The rows of a group lie close to one hidden flat surface of 5 dimensions, which passes through zero. Surfaces can cross.
(in the rows, 100 means zero)
Some rows, each with its group after it:
[97,118,120,101,117,105,98,114,84,104,100,84,106] -> (3)
[109,90,109,110,115,89,81,90,105,106,76,108,124] -> (4)
[102,96,96,102,92,113,118,94,124,97,106,85,92] -> (3)
[105,107,107,105,89,99,92,104,91,92,100,100,108] -> (0)
[111,104,114,107,91,93,79,106,75,81,102,109,109] -> (3)
[102,117,123,96,116,117,96,107,88,119,111,73,71] -> (1)
[99,99,114,96,102,104,95,131,86,87,104,96,104] -> (2)
[101,62,88,99,85,91,97,72,123,103,85,128,95] -> (3)
[91,81,87,79,106,95,86,146,87,90,101,122,97] -> (2)
[116,87,94,97,105,88,67,88,110,121,74,122,108] -> (0)
[72,101,104,100,100,93,131,108,73,81,112,108,112] -> (1)
[108,103,105,110,77,102,103,106,93,69,118,93,99] -> (4)
[102,92,100,110,80,95,102,101,90,71,113,103,95] -> (0)
[81,96,75,97,92,92,126,102,102,91,104,114,105] -> (1)
[108,79,87,90,99,87,72,102,106,103,86,127,100] -> (2)
[87,112,124,96,125,111,111,107,83,119,99,81,94] -> (1)
[115,74,112,100,107,103,81,76,126,119,71,106,106] -> (3)
[107,102,84,103,100,102,109,101,127,100,91,97,110] -> (1)
[112,69,141,116,111,95,65,87,90,92,84,111,110] -> (0)
[102,102,102,95,113,105,99,98,107,114,91,96,99] -> (1)
[96,108,101,96,108,108,110,102,107,113,101,88,93] -> (4)
[106,111,73,97,103,107,107,104,131,106,109,79,76] -> (5)
[115,96,126,111,92,102,83,101,85,81,101,99,110] -> (4)
[85,102,110,99,110,97,112,106,82,92,105,102,105] -> (5)
[80,110,92,102,122,105,125,115,104,89,120,77,79] -> (5)
[99,104,83,89,93,101,106,92,112,120,92,105,102] -> (5)
[92,96,102,97,116,98,100,100,96,115,91,106,104] -> (5)
[121,88,94,102,93,112,91,85,143,115,89,90,91] -> (3)
[101,71,110,102,95,83,75,86,88,91,90,132,108] -> (0)
[113,110,118,105,81,117,95,112,96,85,114,80,93] -> (4)
[123,101,99,105,78,102,86,100,113,84,104,95,97] -> (5)
[110,89,108,100,108,104,83,88,115,118,80,101,105] -> (3)
[70,102,103,95,103,96,126,107,72,91,113,109,99] -> (4)
[101,110,108,105,97,110,112,115,97,90,112,77,97] -> (2)
[67,105,83,97,99,94,141,102,81,86,120,109,96] -> (2)
[120,119,110,105,107,119,97,101,123,113,95,66,98] -> (2)
[97,95,77,95,98,97,107,95,114,105,101,104,87] -> (0)
[86,96,93,101,118,92,105,110,100,84,111,96,83] -> (5)
[74,99,98,93,97,92,123,121,74,79,117,108,98] -> (2)
[89,86,102,83,85,89,83,96,65,103,108,133,85] -> (4)
[87,82,92,82,111,84,81,85,80,124,92,137,84] -> (1)
[91,90,109,102,92,91,101,101,74,84,103,116,112] -> (0)

New rows. What belongs after each?
[87,139,67,77,103,88,116,119,81,135,90,119,129] -> (0)
[73,111,83,92,99,101,137,101,95,109,108,104,97] -> (5)
[99,72,85,98,82,101,110,76,133,103,92,108,89] -> (3)
[102,60,129,117,97,96,83,81,97,69,103,111,86] -> (0)
[99,86,138,115,125,89,76,107,68,69,99,104,106] -> (5)
[106,91,134,111,106,121,110,93,119,101,90,71,104] -> (3)
[107,105,117,100,103,107,97,97,96,114,88,96,111] -> (5)
[97,98,120,106,97,91,92,102,71,88,99,116,120] -> (0)
[124,115,86,108,85,115,104,87,131,100,109,74,86] -> (2)
[98,128,61,84,114,105,109,111,121,131,104,88,81] -> (3)
[96,108,89,109,95,102,127,110,114,87,103,90,116] -> (1)
[84,117,80,95,87,110,140,124,98,79,133,77,83] -> (2)
[94,123,69,87,88,90,113,111,91,105,106,112,113] -> (0)
[67,80,92,87,122,81,113,85,85,123,82,134,108] -> (3)
[78,80,85,92,105,82,113,94,89,98,100,129,93] -> (0)
[96,91,89,103,92,104,110,96,109,88,114,97,83] -> (0)
[95,97,91,89,114,83,80,95,89,130,75,131,123] -> (0)
[125,103,124,115,96,105,81,83,104,103,92,88,113] -> (2)
[92,108,110,100,122,103,108,85,102,127,88,93,110] -> (2)
[113,113,104,88,100,120,91,109,109,122,108,77,76] -> (4)
[100,104,107,98,90,101,103,97,94,102,97,103,113] -> (5)
[89,105,67,88,99,89,106,103,102,106,105,113,90] -> (3)
[92,91,86,102,96,89,101,102,94,80,112,113,90] -> (5)
[101,116,81,98,82,101,112,107,102,91,117,95,96] -> (0)
[97,82,100,100,110,101,97,88,116,104,94,101,85] -> (0)
[86,95,79,89,74,91,113,89,93,109,98,128,107] -> (5)
[83,70,82,98,96,89,107,83,108,87,108,120,74] -> (0)
[112,96,97,98,85,101,82,100,99,101,106,104,87] -> (4)
[78,87,130,107,116,105,119,98,87,81,109,89,89] -> (0)
[108,92,93,102,80,112,111,90,129,92,104,89,88] -> (3)
[110,94,116,98,103,101,71,90,94,112,95,107,88] -> (1)
[103,108,72,89,104,94,90,96,111,131,85,115,107] -> (0)
[90,92,98,97,117,107,112,95,113,109,100,89,82] -> (0)
[114,114,109,98,83,116,102,102,110,110,97,83,110] -> (5)
[94,97,59,91,108,93,104,101,126,109,104,105,75] -> (5)
[99,84,68,114,104,78,102,82,123,94,81,124,125] -> (4)
[87,93,119,92,90,93,88,102,58,95,110,122,90] -> (4)
[90,112,100,99,99,106,118,108,94,96,113,86,88] -> (1)
[102,101,79,93,87,88,93,98,97,100,100,121,107] -> (0)
[113,107,83,97,104,117,106,100,147,115,103,69,73] -> (0)
[97,116,80,97,78,99,118,113,95,85,120,94,100] -> (0)
[108,100,108,91,123,108,87,93,115,142,72,97,108] -> (5)
[89,102,97,99,63,97,122,95,78,83,114,114,113] -> (5)
[81,103,79,91,91,84,114,102,79,93,106,126,107] -> (0)
[87,61,47,103,111,61,77,99,106,57,120,139,58] -> (5)
[120,98,118,107,102,110,86,96,115,103,92,83,103] -> (3)
[116,85,119,111,95,92,76,95,96,86,87,111,125] -> (1)
[112,80,107,107,93,94,76,86,102,91,93,112,101] -> (0)
[108,113,101,84,104,120,93,110,110,131,103,82,75] -> (4)
[87,111,100,101,111,104,121,108,99,96,112,81,90] -> (5)
[94,117,93,97,92,100,115,109,89,94,112,95,102] -> (0)
[105,107,111,101,99,99,89,105,89,104,92,102,118] -> (0)
[103,97,86,91,73,96,101,80,103,127,84,127,117] -> (5)
